All rows are made from the same 9 directions, up to rounding. Whole rows:
In the rows, zero is written as 128.
[[ 89 146 143 133 128 155 127 123 109 137 134 111 115 115 121 128]
 [112 140 145 113 133 116 140 122 122 149 142 105 136 117 143 119]
 [132 110 146 124 151 107 152 122 101 118 128  84 119 103 156 138]
 [132 151 104  58 151 129 172 146 101 151 195 136 138 105 195 110]
 [154 133 130 112 186 124 131 129 139 133 171 139 118 164  85  94]
 [118 164 131 136 123 121 129 119 150 182 122 127 123 126 121 130]
 [145 161 145 110 114 131 115 109 145 146 117 174 128 156  87  92]
 [146 133 136 114 120 129 130 130 114 102  94 143 122 118 119 132]
 [168 101 143 128 179  80 154  54 117 102 152 103 103  91 123 118]
 [109  74 201 160  97 148 102  96  90 103 122 101 121 188 123  79]
 [ 92  78 166 169 130 120 119  58 108  98 156  72 121 110 130 116]
 [136 102 126 145 143 127 127  67 125 116 173 132 110 126 126 105]]

Rows cut short, each followed by the rest of it:
[137 142 152 122 152  76 170  93 112 158 111  70 110] => [ 65 164 152]
[187 104 102 163 100 120 125 186 145 148  57 146 116] => [176 160 166]
[172 130 104 129 146 108 128 166 161 145 114 148 132] => [161 114 137]
[106 126 117 143  87 121 123  69 144 154 155 137 139] => [106 161 120]
[102 148 125 130  68 123 118  87 145 148 117 148 148] => [ 97 147 129]
[150 149  63 129 118  89 101 135 232 166 155 189 182] => [152  93 126]
[138 125 167  99  47 140  89 149 137 122  94 190 176] => [213 117  67]
[147 125 141 111 100  90 152 110 114 136  97 114 136] => [ 93 184 140]
[201 125 123 114 157 155 125 132 110  85 107 192  83] => [168  77 105]
[133 148 126 101 138 116 125 128 145 121 134 148 146] => [124  98 116]
[197 117 134 163 135  89 127 118 160 162  81 139 103] => [171 111 131]
[173  65 149 150 108  73 135 124 130 127 101  96 144] => [159 181 128]
[139 167 157  83 130 112 161 133 102 160 108 118 122] => [107 156 121]
[126 191 113 109 145 117 136  60 162 185 176 164 117] => [ 98  98 101]
[127 144 126 159 120 132 135 121 110 103  42 110  88] => [ 58 116 196]
[ 65  97 144 158 128 148  90 132 140 102 167  98 158] => [157  90 111]
[163 109 111  59 177  92 153 164 124  81 175 130 168] => [124 142 112]
[ 52 161  76 177 114 196  90 122 170 183 192 155 121] => [143  99 130]
[192 113  94 114 171 136 160 161 101 119 133 144  88] => [138 161 142]
[100 122 137 134  54 136  93  67 147 119 140 169 160] => [134 125  91]
[144  84 155 156 132 158 120 143  92 111 120 116  97] => [187 133 110]
[181  94 156 119 155  97 135 147 123 114 118 118 130] => [179 122 104]
[112 108 111 136 111 146 125 121 114 104 141 130 130] => [112 152 137]
[182 134 104 123 196 139 137 212 135 133 117 141 100] => [183  92 141]
[ 75 130 129 207 100 155  97 116 155 185 120 102 112] => [151 117 146]
[129 172  65 120 183 163 125  97 164 156 221 189 102] => [127  76 105]
[ 73 160 111 123 183 126 122 131 160 133 184 101 148] => [ 95  73 136]
[134 122 124 126 114 120 129 123 131 128 125 133 136] => [126 144 129]
[ 84 154 127 136 122 204 120 114  93 135 155 147  88] => [127 117 114]
[ 90 155 148 160 135 150 111 134 153 214 161 112 119] => [189 105  99]
[125 111 158 147 105 119  99  99 143 106 108 134 142] => [151  88 107]
[180 133 137 144 187 143 140 153 108 127  93 128  64] => [157  85 138]
[111 109 110 154 127 169 118 136 120 140 167 133 112] => [162 143 119]
[155 114 161 125 142 143 116 149 111 101 106 139 114] => [182  87 101]
[136 136 127 166 128 109 131  67 153 187 143 122 102] => [126 133 123]
[132 158 116 131  95 189 133  89  89 134 113 181  70] => [106 143 126]
[110 138 128 152 138 131 132 103 130 155 137 108 107] => [111 127 138]
[170  92 108 159 185  85 141  70 151 127 171 111 105] => [118 119 128]
[124 132 100 141 171 120 139 136 147 158 168 107 120] => [122 130 143]
[134  81  91 170 131 113 100 135 173 101 142 131 152] => [150 109 144]
[117  93 115 149 129 112 130  61 140 145 206 115 134] => [125 164 103]
[155 111 152 116 205 105 130 183 127  82 112  93 130] => [155  63 131]
[149  94 103 129 209 113 133  89 142  95 220 125 119] => [132  91 101]
[ 93 123 100 190  58 151  82 114 176 159 115 156 143] => [152 124 141]
[118 123 132 128 125 128 135 116 116 131 139 116 126] => [116 148 127]
[156 111 148 109 169 132 140 146 103 118 151 122 114] => [169 123  97]
[170 112 117 154 126 137 136 111 115 138 111 145  85] => [142 149 134]
[162 114 178 101 135  90 143 105 110 122 119 114 132] => [144 134  92]
[145 100 128 136 123 125 125 147 124 118 122 126 132] => [155 143 127]
[138  82 109 154 140 131 124 161 146 178 197 116 138] => [217 174 100]
[195 100  71 124 123  53 125 107 200 115 135 171 173] => [122 134 138]
[139 134 111 118 110 110 116 153 173 166 145 156 167] => [174 132 108]
[129 190 112  89 179 116 144 135 158 174 168 143 130] => [116  91 116]
[168 117  73 154 178 107 153 164 161 201 171 113 109] => [161 172 150]
[102 138 154 125 119 150 124 122 111 143 140 121 124] => [143 127 105]
[153 146  93 121 156 138 157 176 116 151 116 127  99] => [115 159 166]
[118 140  97 153  96 163 131  92 127 188 163 155  98] => [131 178 123]
[133 132 158 109 171 110 130 138 126 108 128 107 134] => [134  82 114]
[171 128 121 100 145 119 130 117 139 126 158 170 131] => [160 113  89]
[119 116 131  62 131 133 132 141  98  42 152 144 168] => [ 99 126 109]
